The groups are shells around one centre, one inside the other: the same stretched ball of 7 dimensions in 6 sizes.
(in the rows, 128 means zero)
Some rows, each with its group after it:
[108 139 147 177  87 151 176 128 132 114 110 137  95 169 113 158 103 136
 129] => Z341
[134 148 103 143 147  83 121 153 126 103  93 126 146 131 129 117 114 130
  94] => Z341
[101 166 147 186  99 142 150 117 129 139 128 139 115 139 116 144 103 127
 121] => Z341
[162 133 166 116 143  53 130 137 135 154  65  93 127 128 121 152 101 121
 106] => Z341
[130 115 104 188 110 117 169 179 111  86  83 134 114 182 132 136 126 141
 109] => Z341
[145 141 135 155 127  88 131 140 121 144  69 123 135 138 115 148 114 120
 104] => Z386
[107 158 141 180 108 129 152 131 126 126 125 131 113 141 125 136 107 132
 117] => Z37
[136 135 129 152 140  88 132 151 133 110  99 128 145 156 130 130 119 133
  97] => Z37
[119 173 174 125 132  88 117 100 167 157 128 119 135 105 112 144  75 119
 115] => Z920
[127 152 120 157 154  71 118 159 135 110 124 122 152 128 143 107 112 132
  92] => Z920
[152 140 159 119 132  86 133 118 126 148  66 108 125 139 111 157 111 121
 108] => Z659
[135 142 117 149 149  79 107 147 154 112  99 146 175 147 121 130 110 126
  88] => Z659
[ 99 178 123 131 146 117 118 114 145  94 155 134 143 123 130 105 105 137
 101] => Z659
[ 69 180 131 163  82 190 163  90 153  96 158 158  95 139 101 143  79 137
 136] => Z341
[110 170 136 140 113 127 117  95 171 134 110 157 147 124  89 157  76 117
 115] => Z659
[ 73 185 133 145 109 169 137  86 165  93 171 159 125 135 108 129  85 137
 121] => Z659
[146 154 177  96 166  48 114 122 151 143 115  89 140 114 135 127  98 127
 100] => Z341
[119 163 120 168 129 113 120 128 127 128 109 144 150 134 118 129 116 124
  99] => Z923
[122 157 118 144 143 109 128 132 117 102 114 127 139 143 132 115 129 135
  96] => Z341
[106 163 130 139 136 116 124 120 157  99 141 142 146 138 123 122  99 135
 104] => Z37
[120 174 136 111 169  76  92 114 162 114 142 129 171 112 128 108 100 129
  89] => Z341
[100 166 129 145 125 124 122 113 171 105 141 154 148 135 110 134  84 130
 109] => Z386
[138 152 134 149 138  88 135 140 105 133  90 107 123 129 132 126 124 127
 102] => Z920
[117 164 141 129 133 104 134 119 139 117 123 116 120 120 124 127  95 131
 112] => Z386
[ 91 171 131 161 120 133 129 116 165 105 156 154 141 135 117 128  87 133
 112] => Z923
[115 171 143 134 126 117 132 107 130 130 116 121 120 119 116 134 102 127
 113] => Z923
[133 131  99 168 143  93 131 170 123  88  98 139 154 164 137 117 131 137
  90] => Z920
[136 141 149 158 133  89 152 150 102 129 101  98 110 144 143 126 128 135
 107] => Z37
[105 172 162 136 126 125 125  93 160 131 143 138 138 132 112 140  93 128
 112] => Z920
[139 166 183 126 160  56 115 121 129 165 126  88 137 107 142 121 112 124
  99] => Z920
[134 141 127 176 137  81 134 164 120 124 102 121 140 143 139 122 121 130
  98] => Z386
[131 152 116 155 142  84 108 142 146 124  98 143 166 131 118 130 106 122
  93] => Z923
[107 135  95 180 105 149 171 156 113  67 109 143 106 176 129 127 123 146
 114] => Z923
[121 176 163 124 138  88 108 100 162 154 123 124 146 103 111 140  82 118
 108] => Z386
[121 149 129 147 133 118 138 129 125 103 114 130 133 155 127 127 124 137
 102] => Z920
[116 175 135 150 144 100 113 119 130 131 131 128 149 118 128 116 113 126
  98] => Z923
[118 157 131 183 131 103 137 148 113 127 124 124 132 137 139 117 123 132
 102] => Z920
[121 168 161 122 121 110 129  95 150 147 107 121 121 116 104 152  85 121
 118] => Z386
[125 153 118 157 137 109 128 136 116 111 105 133 143 147 127 122 129 131
  96] => Z386
[ 96 165 112 131 123 133 122 110 180  84 136 162 148 136 103 134  76 132
 111] => Z659
[124 136 138 175 125  99 154 161 125 112 116 119 120 156 140 128 115 138
 108] => Z923
[139 150 165 130 151  73 118 126 142 143 111 112 148 133 129 134 111 127
  98] => Z37
[ 99 153 138 147 113 146 166 122 131  86 142 126  97 156 129 128 107 146
 121] => Z659
[125 152 108 159 150  81 110 154 144 106 115 141 167 135 131 114 110 129
  89] => Z923
[103 155 104 170 107 137 139 133 149  97 113 159 134 145 107 139  92 130
 113] => Z923
[164 141 151 141 173  31 117 164  98 150  85  82 146 124 155 111 140 126
  84] => Z659
[130 164 165 142 148  84 122 121 122 150 122 106 137 124 135 124 120 127
 100] => Z37
[111 145 125 189 102 146 167 141 100 109 109 132 104 165 128 135 130 138
 115] => Z37
[134 169 134 139 165  65  91 129 140 141 116 126 175 111 130 114 114 120
  85] => Z920
[146 139 162 169 145  64 127 153 122 156 100 109 147 143 140 132 126 126
  95] => Z659
[142 160 170 129 152  66 120 123 123 159 106  95 134 115 134 129 115 123
 101] => Z37
[ 94 193 159 114 137 124 112  77 168 125 165 135 141 108 113 125  84 129
 111] => Z659
[106 164 115 162 136 119 123 132 140 100 138 147 151 141 128 115 113 134
  98] => Z37
[123 164 170 153 130  88 126 119 145 159 125 117 134 118 123 139  95 122
 110] => Z920
[146 153 134 120 168  57 105 139 131 127  99 109 158 121 135 116 118 126
  87] => Z386
[140 139 155 143 126  95 156 137 108 134  87  97 102 144 131 141 120 132
 113] => Z386
[130 139 138 160 141  89 140 154 125 111 117 117 134 154 142 121 124 138
  99] => Z37
[119 181 175  96 145  89  98  79 181 153 131 126 153 100 102 144  72 117
 108] => Z341
[129 144 125 163 117 123 145 132 111 121  84 133 125 156 117 143 126 129
 107] => Z386
[113 160 103 150 145 101 110 139 154  94 128 151 165 133 123 114 102 131
  94] => Z923

New rows, each followed by its group:
[154 155 164  91 167  43 107 122 143 148  92  90 143 105 127 130  99 121
  97] => Z659
[123 156 112 142 135  95 124 139 142 108 104 132 139 124 119 126  96 127
 104] => Z341
[128 145 141 136 137  82 128 140 161 116 112 125 140 134 123 136  88 130
 106] => Z923
[112 136 113 178  92 159 178 139 105  91  93 138  93 175 117 145 123 140
 121] => Z923
[114 156 102 153 139 101 111 140 160  96 120 155 165 136 118 122  97 129
  96] => Z920
[116 146 130 168 106 143 157 126 116 113 101 136 112 162 116 144 121 134
 115] => Z37
[107 179 172 144 138  99 118 105 156 148 156 122 140 113 127 127  92 126
 109] => Z920
[ 81 177 138 165 114 159 144 104 143  99 170 148 123 145 124 121 106 141
 115] => Z659
[163 133 141 113 172  27 112 162 139 126  83  94 152 124 141 121 109 127
  88] => Z659
[ 92 164  90 174 130 130 131 145 141  73 149 156 145 142 132 104 108 140
 101] => Z659
[148 135 156 142 135  85 140 137 119 139  82 108 127 151 127 144 123 128
 104] => Z386
[137 136 147 162 137  83 155 161 103 122 105  95 110 147 150 121 129 138
 105] => Z923
[134 130 138 180 109 108 162 155 112 129  83 119 109 158 126 147 118 131
 114] => Z386
[125 158 162 124 134  94 146 122 128 128 120  95 103 123 133 129 101 134
 116] => Z341
[117 147 113 194 108 133 164 153  88 111  99 126 104 155 134 126 134 136
 111] => Z659
[146 151 130 143 168  44 102 158 133 133 103 112 166 118 141 111 115 124
  85] => Z920
[110 182 195 122 122 114 125  74 162 167 141 118 123 110 107 152  80 120
 122] => Z659
[147 125 107 157 155  57 125 184 132  98  90 122 155 150 143 115 119 134
  88] => Z659
[155 147 175  99 145  65 124 112 138 158  77  94 127 121 115 152 101 120
 107] => Z659
[115 156 131 142 153  87 127 146 142  95 146 119 141 135 146 103 110 141
  97] => Z920
[143 144 146 149 142  65 110 140 156 149  90 130 162 130 116 145  97 118
  98] => Z659
[105 170 140 130 131 114 111 102 181 117 138 152 157 126 105 138  78 126
 107] => Z920
[130 169 122 113 169  67  92 126 150 116 118 124 169 108 127 109 103 125
  87] => Z659
[117 151 126 118 135 101 123 124 174  93 118 140 144 136 111 135  80 132
 107] => Z659
[113 151  97 156 134 109 122 146 153  85 118 154 155 144 120 121 101 133
  98] => Z923
[154 139 136 140 139  72 128 144 116 143  63 109 134 133 121 142 117 121
 100] => Z923
[133 131 108 168 138  98 141 165 117  93  97 131 140 166 137 121 132 138
  95] => Z386
[139 141 126 125 148  70 127 150 142 107  96 113 136 130 129 126 100 131
 101] => Z920
[138 149 142 124 146  77 107 124 164 131  97 134 163 132 111 143  94 121
  98] => Z923
[145 161 161  94 178  40  81 116 176 143 116 116 182 109 122 126  91 120
  87] => Z659
[134 143 132 184 131  93 140 157 104 133  96 120 132 148 137 127 132 129
 100] => Z386
[143 152 149 151 153  71 121 141 110 146 100 106 145 131 139 121 132 126
  92] => Z37
[123 133  98 166 112 122 163 162 113  83  87 129 105 157 127 130 114 139
 113] => Z659
[124 126 117 162 110 123 172 158 118  85  93 123  98 168 129 137 114 142
 117] => Z920
[112 174 150  98 153  86 104 103 185 113 147 128 153 108 117 124  73 129
 105] => Z659
[127 155 173 134 137  81 121 118 167 147 124 121 143 127 119 144  86 124
 109] => Z341
[ 97 147 114 168 100 150 164 136 141  81 126 147 107 159 118 136  97 141
 122] => Z37
[126 157 154 141 118 124 144 107 118 140  96 119 113 141 113 148 116 127
 114] => Z920
[116 148 112 154 113 123 149 138 133  98 101 135 115 142 116 136  99 133
 115] => Z386
[121 160 145 110 141  99 127 114 151 110 122 118 129 126 121 129  94 132
 108] => Z923
[ 97 156 137 144 101 142 165 120 148  95 133 128  92 139 117 139  81 139
 130] => Z659
[139 143 178 152 138  73 148 144 115 150 113  87 111 136 146 130 119 132
 109] => Z341
[116 145 129 136 120 126 141 121 155  95 111 144 131 157 110 144  97 135
 112] => Z659
[114 169 142 162 152  81 112 138 143 129 150 125 156 119 142 107 108 130
  95] => Z659
[149 147 110 132 172  50  95 155 134 116  90 123 177 126 134 111 121 125
  79] => Z341
[105 151 105 156 107 141 161 137 124  82 111 133 100 146 120 129 103 139
 119] => Z659
[135 169 185 131 153  63 109 112 143 173 124 102 146 107 130 132 103 119
 101] => Z923
[103 142 135 188  97 148 173 140 125 102 125 137 102 169 126 140 112 141
 122] => Z923
[111 165 154 120 136  92 120 114 181 119 141 128 138 115 117 134  69 129
 113] => Z659
